The first 9 rows are patterns. Each new row is the sum of 3 different patterns, raised or lowered, with some noise. Before adding, each is slid sideways (what falls off one end comes back at the other) and multiplied by a number that may be negative. Names go in the order of the patterns.
Known rows, each followed by the names of its patterns:
[ 15.7  -3.8  17.3  19.6   0.4  14.6  -5.9  -9.9 -19.5  -8.4  -8.6   2.8
   8.9   8.5   1.5   2.5  -0.6 -15.3  10.9 -18.5   6.8 -10.8  -0.8  -5.3
  19.5 -19.4   2.3   3.2  14.5 -10.5  10.5   9.8 -15.5  -3.5   9.8 -13.9]
tife
[ 12.8  13.8  -8.8  -6.9   0.5   2.5  -0.2   3.4   8.1   1.6  -3.9  -2.1
   4.7 -11.1   7.4  16.6  10.1 -11.2  -2.9  14.9   5.7   0.7   6.8   2.3
 -12.3  -8.3   3.1  14.1  15.4   8.8   7.0   5.7 -11.5 -15.9 -17.0  16.7]
Kemak
[-15.6  -9.4 -17.5  12.3  10.6  18.7  12.4   6.1   1.9  -5.2  -4.3  -5.5
  -3.7 -19.1  -2.5 -18.2  -5.5  -3.3  16.7 -16.7 -17.9 -17.0   2.5  -7.2
 -13.0  -9.3  -1.6 -18.0  -2.8  -9.7 -10.3   1.2  18.2  16.5   5.1  13.7]
Fevat
[  4.4 -12.9 -18.1  12.3  18.0  15.2   8.2  14.7   3.9  18.2   2.6  12.1
   1.6  -6.7 -12.4 -14.6 -12.5  -7.5 -15.3  -7.7  -1.8  -6.4  11.8   6.5
 -18.7   7.9   5.5  18.2 -11.4  16.4   6.6  -5.8  -8.0   9.3   4.3  -5.1]
Liku
[ -7.4  -6.2  19.3  -2.9  -4.5  -2.1 -11.6  -9.8  -7.2   2.3  11.4   8.8
 -18.1  11.9  -4.1  13.0  18.1 -16.4 -15.8  11.4 -11.2  13.2  15.4 -16.6
  -6.1   5.2  -7.4  13.0  17.2  14.5 -15.5 -18.6  15.6  -3.5 -16.0   4.9]
mobo
[ -1.4  15.6 -15.0  -7.1  11.3 -16.1  -3.0 -12.2  -6.8   1.0   2.3  13.9
 -16.6  11.5  11.5   4.7   0.7 -18.9  11.7   1.6  12.9  -7.4 -17.1   7.3
   1.2  18.8  15.6  16.3   8.6  -2.7  16.0 -11.4 -16.5 -12.0  -4.6  -9.0]
vizod
[ -4.7 -18.7  -1.6  18.3  -6.8  13.2  12.6  -4.3  10.0   1.1 -10.4  14.1
   8.0  -3.5 -16.5 -18.7 -11.7   8.2  13.5 -19.5  -1.5  -7.7 -16.2 -10.3
  13.6  15.1 -10.2 -18.2   6.9   8.3  -5.6 -16.8 -16.3 -18.3 -15.3   3.5]
Vikal
[ -8.0  -3.6   6.7   9.6  -5.0  -2.5   7.8  -1.2 -17.5  -6.5   1.3  -3.8
  12.9  10.5 -10.8  -7.1   1.5  12.7   7.8  14.9   8.7   0.7 -13.4  18.5
  14.9  -9.0 -18.2 -12.0  -3.1   2.5   3.9  11.4  18.7 -19.4  -3.0   3.3]
govi
[ -4.5 -17.0  15.5  13.9 -12.9   5.5  16.3  16.3 -14.2 -14.5  18.2  19.4
   3.7   1.1  -7.8  -1.2 -11.1  -4.9  -9.2 -13.2  14.4  -4.3  16.9  -4.6
   7.2   5.9  14.7  -4.3  18.7  16.0  18.6  -8.0  11.4  10.5  -1.4 -11.3]
Pobaf

New rows, each followed by the names of its patterns:
[ 31.0  21.5  19.1  31.6  17.2  20.5  24.9  27.8   1.4  16.2  51.9  32.8
  31.5  36.7  21.0  18.4   5.2  38.8  23.8  19.1  13.9  14.0  25.4  -3.8
  -5.3  -8.6  35.7  34.0  32.7  14.9 -11.2  14.7  15.3  24.1  15.1  24.5]
Kemak Liku vizod
[  7.9   9.6  27.7  11.2  -1.4  -5.2 -26.3  -5.4  -0.5  29.2  16.5   7.6
  -8.8 -20.8 -24.6 -14.0   5.8 -17.3  -5.2  17.5  25.2  17.4  22.8   3.8
  10.2   2.2 -17.2   7.0  14.5  13.4  22.1  11.2  -3.6   6.8  15.8  11.5]
tife Fevat govi
[33.5 14.7  3.3 28.9 -3.0 30.1 39.5 54.1 16.7 20.5 36.1 17.9 -0.6  2.7
 11.1 14.9 12.6 45.3 15.6  9.2 39.5 10.1  7.2 14.1 30.9 26.3 17.6 31.6
 24.0 27.1  3.1 12.7 14.5 37.7 -8.8 18.2]
tife Vikal govi
[ 36.1  43.7  -2.0  -2.5  35.8   0.5 -13.7 -11.4  19.1  10.4 -15.4 -16.7
  -1.0  -4.4   6.7  22.0  24.4   8.2  33.2  20.9   8.2   5.8  17.5  26.8
   8.4   3.5   5.5  10.2   0.5   8.0 -25.9  -9.5   2.4  14.5  27.3  31.8]
Liku govi Pobaf
[ 21.8  -3.8 -22.3  -4.2 -16.1   5.2   4.3   7.9  18.4  -9.3 -20.3  12.5
   2.1   3.3   7.0  12.0  -3.1  -2.8  10.5   4.7 -20.3  -1.2  -6.2   2.9
  31.7  18.2  -5.7  -6.6   4.7   1.1   6.5  13.3   4.6   9.6  -4.2  21.9]
tife mobo govi
[-21.6 -25.7 -26.0 -13.8  -8.7 -19.4 -23.3 -28.2 -25.9 -27.5 -14.9  -5.8
 -18.9 -20.2  -7.3 -35.0 -24.1 -24.7 -18.1 -22.9 -30.4 -16.2 -25.3 -15.4
  -9.9  -3.0 -21.0 -29.8 -20.2 -29.9 -19.6 -22.7 -26.8  -9.7  -9.3   1.8]
Kemak vizod govi
[  1.4  -8.5 -16.6 -17.6  11.5 -14.2   4.6   0.3  -4.4  -6.7 -11.8 -17.4
 -18.5   6.6 -47.6  20.9 -11.2  17.0  -2.0 -14.0 -48.1  -2.2 -18.7  15.6
   3.6 -10.4  -0.9 -10.9  -3.6  14.4  12.0  22.5 -21.1 -21.5  33.3   2.7]
tife Fevat mobo
[  8.3  16.7  -9.2 -31.8   6.7  -0.6   2.3   5.6 -33.2 -33.9  -9.8  -6.4
   1.3  -8.0 -20.3   7.1  -9.3   1.8  14.7   4.4  17.3  -6.6 -18.6  22.6
   6.3 -23.1 -13.1 -28.5 -11.2  23.6  12.9 -15.5  -3.1 -16.1 -24.2 -17.2]
Fevat mobo Vikal
[ -1.6  11.7 -17.1 -18.5   8.7   2.2  -7.1   6.5 -21.8 -12.9  -4.6  20.2
  18.7 -11.4  -1.3  22.0  -4.0   0.7   9.5 -11.9  -2.4   0.6  -6.9   5.8
  15.2  20.2  -0.7  -4.9  -2.7   7.0 -15.1   5.1   2.1 -12.1  16.7  23.7]
Fevat mobo Vikal
[-12.5   5.2   3.9 -20.1  14.7   3.7  15.2 -22.4   3.5 -29.1  -1.9  -8.3
   8.7  -7.8 -11.9 -17.8 -19.1 -34.7  -5.5  31.2 -18.0 -29.4   8.0  -7.0
   0.2 -24.7 -34.6 -18.8 -22.7 -22.0  30.4  10.8   1.6  10.6   1.2 -25.7]
tife govi Pobaf
[-21.0 -35.1 -30.9 -21.0 -39.7 -15.3  -8.7  -5.9 -34.8 -27.5 -20.6 -31.7
 -42.6 -21.3 -41.4 -42.1 -14.7 -38.8 -26.3 -28.7 -29.0 -41.8 -39.5 -38.1
 -20.7 -27.1 -51.9 -18.9 -24.3 -12.3 -16.3 -36.2 -41.2 -11.1 -36.3 -11.0]
Kemak Fevat mobo
[ 27.7 -19.6 -14.1  22.3  -5.1 -16.5  -9.3  11.6   7.1 -14.2 -13.7 -14.0
  -3.5   3.1  10.2  12.5  14.7  19.0  22.7 -10.8  22.7  -1.5  10.3 -10.7
  -8.2 -10.5   3.6 -15.1   3.9  -8.8  -3.4 -18.0  -0.3  -8.6   8.3  14.8]
Liku govi Pobaf
[  7.1  18.0 -11.7  -5.8   7.0  26.2  29.8  12.9  -1.7  -6.2  -1.3  11.9
  -2.2   3.5   7.5   0.3   9.0   4.8  25.9   2.8  33.1  22.6  26.8  10.9
  33.7  17.9  14.2  23.2  18.7   5.8  24.3   5.5  35.0  22.6   9.6  15.9]
Fevat vizod Pobaf
[ 14.7   3.5  12.5 -17.9   8.3 -23.7   0.4   5.5 -12.3 -22.6  15.4 -29.0
  -1.6 -23.1 -16.1 -13.5 -19.5  13.8  21.4  27.3  25.8  -5.5 -22.1  13.8
  -2.4 -19.7 -27.1   5.1  22.8 -21.6   0.7  -1.8  18.3  -4.1   3.7  -3.7]
tife govi Pobaf
[  7.3   9.7  -1.6  -5.9 -13.5 -14.7  -1.4  -0.9   1.1   5.4  -7.2  10.4
 -11.1   0.3  -3.3  -0.1   7.3   8.5   8.5   5.8  18.4  12.3  -2.8   0.7
  -1.3   8.0   3.2  22.4  -5.3   7.4   6.5   6.7   1.4   1.6  -3.6   6.5]
tife Fevat vizod
[ -6.0   9.3  20.3  12.8   5.3  14.1  17.9  20.5  14.2  -8.1 -17.7 -22.6
  23.3  -6.2  -6.5 -22.9  29.3 -33.4  -5.8   0.8 -13.4 -19.5  -2.5   2.9
   6.5  26.6  29.1 -10.4 -28.7   8.0  -8.8 -24.5 -14.5 -11.2   5.6  11.4]
Fevat Liku mobo
[  9.6  27.3 -10.8  -3.4  18.7  13.4 -21.8  10.3  11.1  -2.2  15.5  16.9
 -13.0  -0.2   9.5  20.0  16.0  15.1  19.4   9.5 -17.6   8.5   8.3  -7.2
  -4.4  -5.5   4.8  -0.3   1.0   7.1   9.7  -6.8 -14.9  14.8  -2.1   4.7]
tife vizod govi
[-13.9   7.9  16.0  -4.9  21.3   4.1   3.5  11.4   0.2   1.4  11.5   2.2
  -3.3 -14.9 -14.7  -8.4   5.3   9.6  -5.3   6.4   0.6 -10.2   7.5   3.8
  13.6  -0.2  -2.4   2.6   9.1  -4.5   5.9   6.6   3.8  -8.0  16.5  10.1]
tife Fevat Vikal
[ 18.7   5.4  29.8  26.1  -4.3   2.5  -9.7 -21.3  -3.9  -0.8   6.5  11.1
 -18.3   1.8  -0.2  -0.8  25.1  31.6  -3.6 -23.1  40.0  28.4  19.0  16.9
  18.8  -3.3 -17.5   1.5  29.1  -6.8   6.0  29.6  31.9  18.7  21.5  25.5]
Liku Vikal govi
[ 20.3 -13.1  -3.8 -26.9  -9.4 -18.1 -17.0  -7.4  -0.2   8.8 -16.5  13.7
  -0.4   9.5  11.6 -24.5 -28.3  -6.3 -26.7   1.9   9.0 -21.8  -0.6   1.4
 -15.8  -0.3   3.8  -9.1 -16.4 -28.3   8.2 -16.3 -17.2  -6.5 -12.1  -5.9]
tife Fevat mobo
[ -6.6  -6.0 -37.3 -29.6 -42.8 -11.8 -32.0 -20.3 -15.6  -8.6 -46.3 -33.9
 -15.9 -18.1 -29.9 -10.8  -9.7 -36.5 -22.1  -0.3 -23.1 -18.7 -20.0  -5.7
 -24.9 -40.5 -12.2 -24.7 -24.6 -29.0 -30.0 -26.6 -29.3 -40.8 -38.5  -9.9]
tife Kemak Vikal
[ 44.8  24.2  43.8  17.5  21.6  -5.9  20.8   0.3  35.3  23.3  31.4  -8.8
  15.1  22.6  17.8  10.2  -6.0  -3.1  27.8  12.7  -7.8  23.8  20.0  27.8
   8.2   9.7  14.8  11.1  21.6  15.5  -1.1  22.5   8.0 -15.0 -13.6  -0.3]
Kemak govi Pobaf
[ -7.0  11.2  -4.8 -44.3   7.0   1.1   0.3 -20.8  15.6   5.5 -11.2   7.1
  -9.8 -18.3 -20.6  26.2  -7.6   9.4  28.1  16.2  19.1   1.8  -0.5   7.3
  15.4 -17.0  -5.4 -28.2 -19.4  -7.9  10.6 -38.5 -22.8 -33.7 -16.7 -15.7]
Fevat Liku Vikal
[ 13.8   7.5  -8.0   7.6   8.8   8.0   3.7 -18.1 -28.0 -20.4 -19.3  -5.3
 -15.8   1.0  -5.0  -8.5  12.6  -3.2 -29.9  -0.6  -3.8  12.8 -13.0  24.3
  -9.3 -11.6  -4.0  -5.9  -8.1 -20.2 -11.8 -12.8 -17.8  10.9   4.5  20.8]
Liku vizod Pobaf
